All rows are made from the same 11 directions, up to rounding. Whole rows:
[[ 10 -28  15 -35 -30 -26  32  -1   2  27  33   6 -28 -12  18  -3  28]
 [-16  22 -11 -35   4  12 -44   6   9  21 -14 -25  24 -13   6  28   0]
 [ 41  -6 -13 -12  -3  -2  24 -20  38  38  66  20 -12  -9   9 -21   2]
 [ 23 -33   8 -31 -29  -8  -8   5 -17   1 -19  15 -16  14 -14  13  17]
 [  1  15   7  -9  -8  10   3  -8   0   0  13  -6  30 -19   3  17 -12]
 [ 24 -24  13  -1  36  48   0   6  34  -2   6 -32  33  43   4   1 -16]
 [-13  27 -45  22  31   1   9  19 -17  21  11  12  32  10 -16 -54  40]
 [ 52  32 -26  64   8  -1   5 -30   6 -23 -36  23 -62  26 -47   4   4]
 [  2 -29  26 -20  -7 -14   2  29  21  -8  -8 -33 -17  22 -18   0  14]
 [ 11   0  -4 -72 -23 -29  29 -26 -38  21  40  33  26 -38  13  -5   4]
 [ -1  -2  11  -6  14  23  -3  -5 -14 -14 -32   2  -4  18  14   6 -21]
 [-15  37   4 -35   0  37  13  31 -23  23 -18  24  12   6  20 -43   0]
 [-17  -7  -1 -26   6 -23  30 -15 -49  -2  -2  27 -10  -8  25 -23   2]
 [-11   6  -3  -6  -2  11  -9   1  -6  10  -2  14   3  -7  18  -5  -9]]

The start of a row, then its end:
[ -5  16  -4   7   3   0 -20 -23 -22 -28 -19  -9  37] : [-17 -12  40 -20]
[  8 -16  13  13  -6 -16  26 -20   0 -17  27 -12  15] : [-12  -4  19  -2]
[-13  -1 -34   8  16 -22  -7  -2 -32   2  -6  19   9] : [  2 -11 -23  23]
[ -1 -12 -29 -32  21  18 -27 -20 -19  36  -7  11  11] : [ 6 35 11 10]
[ -7 -27 -14  23  14   2 -22 -17  18  16  13   0 -18] : [ 1 31 12 -3]
[ 26  29  -7 -37 -19  22 -12  13  19  29  16  21  13] : [ -8 -12 -15  -7]
[ -9   3  12 -21   7   4  -6  -4  14   3   1 -13  -7] : [ -6  20   7 -22]
[22  1 11 -3 14 13 55 13 -2 -8 25 10 23] : [ 23 -15 -51   0]
[ 14   9 -22  16   8  20 -10 -13   6  23   1  -9   8] : [ 5  4 22 25]
[-13  53 -12  54  11  -2  43 -11 -24 -13   1 -11  18] : [-15 -12  -2  26]
[ 13 -12  -1  11  10  16   0  -3  12   2   8  -7  12] : [13  0  4 -1]
[-11   4  -4  -9 -23 -11 -22   2 -29 -11 -16  20  18] : [-19 -12  12  -5]
[-15 -16  -9   7   1   4 -18  32   1   9  -9  18 -10] : [ 17   1 -35   8]
[  0 -30 -12  42  10 -12  15 -16 -30 -26  18  20  38] : [  1 -11  -8   1]
[ 14 -48   7  -4   3  16  -8 -10   6   6  11  10   1] : [ 16  23   7 -12]
[ -9   3   4 -26  22  -3  22 -27 -27   1 -14  14 -30] : [  1  40  -9 -18]
[ -8 -15  -5  15 -19  -4 -27   9  -2  -2  -6  17  -3] : [-5 -5  4 -1]
[-28 -24  -7  10  12 -15 -35  10 -15 -17 -33 -21   4] : [12 -6 18 11]
[  5  20  20  38 -15  16   9  -1  37  -5  10 -19 -15] : [-11   1  21 -12]
[ -8  29   3 -17  18 -17  15  13   8  -8 -10 -33  -8] : [  5 -20 -14   9]
[ -9  11   5  14 -22   4 -12   8  13  14 -12 -10 -29] : [-9  9 23 15]
[  3  -5   2  33  26 -16  12 -38  -9 -39 -10 -18  -4] : [  2  -5  27 -18]
[-63  -6  -1  -4  -2   8 -36  32 -11   8   6   5  48] : [-23  31 -15 -16]
[  4 -17 -25  -4  30 -31 -20 -39  20   9  18   3 -38] : [ -6  19   3 -19]
[ 27   2  -3  10  -7  25  25 -15  -2  20  17  16   2] : [ 4 13  2 14]
[-11 -12   8  -2 -12 -20  12 -13 -16 -13  23   2  29] : [-26   4  12  -8]
[-14 -15 -22  14  22  -4   4   3 -32   3 -13  22  -4] : [ 18   8 -31  18]
[ -3  -9  -2   9 -16  26  -1  -5 -12  39 -21   0 -35] : [ 7 42 30 43]
[ 46  15  21  -2  -3  25  32 -20   5 -10 -23  -1 -36] : [23 -6 17 -6]
[-18  11  -3 -16  14  16   8  24   8  24  22  -5  28] : [ -1  17 -34   6]
[  0  -9  17 -14   1  24 -24  -3  39  15   2 -16 -19] : [  0  34  23 -29]
[ 48 -24   5   9  -3  -1  51 -34 -14  -7  24  11   4] : [12 -8  9 16]
[-20 -40   9  11  25   5  -7   4  31  -1  38 -20  26] : [  3  27  -9 -25]
[ 50  11  -5 -18   2  14 -10 -16  34  14  -6 -22 -17] : [ 16 -22  32   8]
[-30  35 -25  -6  28 -55  22 -12  -2   0  40 -19  17] : [-36  -9 -26   8]
[ 17  12  -3  -7  14   8  15 -13   6   5   4   9 -16] : [  7   7 -14 -11]
[  4  -1  -5  -6  14  -2  20  -8  14  19  28 -13   0] : [-1 15 -7 13]
[-17  -4   3 -13 -10   6  -1  -8 -33   2  -1  12  30] : [-17  21  13  -3]
[-19 -27  11   8  -2  -9 -43  19   6 -30 -32  -2 -12] : [ 12 -11   4 -28]
[-10 -14 -26  20  27  -4 -26 -10   3   7  -7  14 -24] : [ 11  16 -14  -7]
[-10  12  -8   5  17  23  13  10 -41  -6 -26  25  20] : [ 19   4 -32   4]
[-12 -21 -22  -4  18 -28  -1 -35 -36  -7  15   0  37] : [-17   9  19   8]
[-23  55  22  25   3   9 -26  20  37 -36 -35 -18 -28] : [-10 -15  -1 -58]
[-37  13   4   6 -16  21 -22  29  -9  11 -11   3  25] : [-14  17   0   2]
[ 50 -30  17 -10 -20  17   9 -27 -10 -11 -16  29 -29] : [ 21   0  23 -16]
[ -6 -19   9  17 -20  -7 -19  10  10  -5 -16  -2 -31] : [ 2 -2 16  4]
[-26  25 -24  38   8  10 -41  -2   4   6 -20  12 -15] : [-11  13   4 -13]
[  3 -17  -2 -11   9  -1  -3   0  -5  -5   9  16  14] : [  6   0 -19 -16]
[  2 -17  10  24  -9   0  38   4 -12  -5  18  29 -10] : [  5   9 -32   3]
[ 15 -25 -14  13  25   2  -8 -39 -39 -35 -13  12  45] : [ 11 -11  24 -19]
[-13 -20   6  16 -12  12  -7  -1  -6   7   2  18  -5] : [-5 29  4 -7]
[ -8  38   7 -17  25 -12  38 -23  -3 -10  22 -43  37] : [-23   1  15  -3]
[  7  -7  -2 -13  -1   8  -7   2  -6  14 -25  -1 -27] : [17  8  8 18]
[ 28 -24  18 -36  22 -14  32 -24  17  -3  12 -39 -18] : [19  5 17  4]
[  1 -20  35 -22   0  18  12  18   7  -1 -34  -2 -57] : [ 33  27 -12 -12]
[-25 -42  -3   0  -9  -9 -15  28 -14   7   4   1  22] : [  6   4 -10  26]
[ -7 -15  -4 -26  27  -9   8 -18  13  21  29 -18   0] : [-4 34 -1 -1]
[-9  2 -1 13  2 10 23 21 17 28 27 -6  0] : [  3  14 -28  27]
[ -7  -3 -17  40 -17 -15  -6  -8 -13   5  -4  27 -30] : [-11   3   2  17]
[  2 -11  -4  30  11  11  21  -5  10   9  33   4  13] : [  2  14 -15   5]
[  1   1 -20  25  11  12  12   9 -47   1 -48  14 -13] : [ 36  -9 -13  49]
[ 11   0  -6  -6  51 -13  47 -47 -15 -18  28 -12  25] : [  2  11  -7 -17]
[ 10 -10 -33 -17  19   5 -31  -9 -16   5   4  25  40] : [  6 -10 -12  -9]
[ -9  22 -15  14 -26 -34 -34   4  41  27  -3 -27 -61] : [-26 -10  34  33]
[  3   5  11 -45  -1  15  -6 -19 -21  -3 -12  11  16] : [ -9  21  17 -33]
[-32   2 -32  21   2  -6 -48  19   1  20 -13   9  -8] : [-5  4 -8 17]
[-30  21  -3  15 -22  -8   2   3 -25   4  -2  35 -12] : [-30  20 -13  -5]
[-26 -13 -20 -32   7 -36 -10  27  -5  19  19   3   9] : [ -5  -6 -41  22]
[ -1  36  24 -25 -38  33  24  18 -22  16 -14  25  -2] : [-12  17  -7   2]
[ -3 -41 -17  38  23  -1  11  -3   9  19  21   0 -17] : [ 23  22 -18  30]
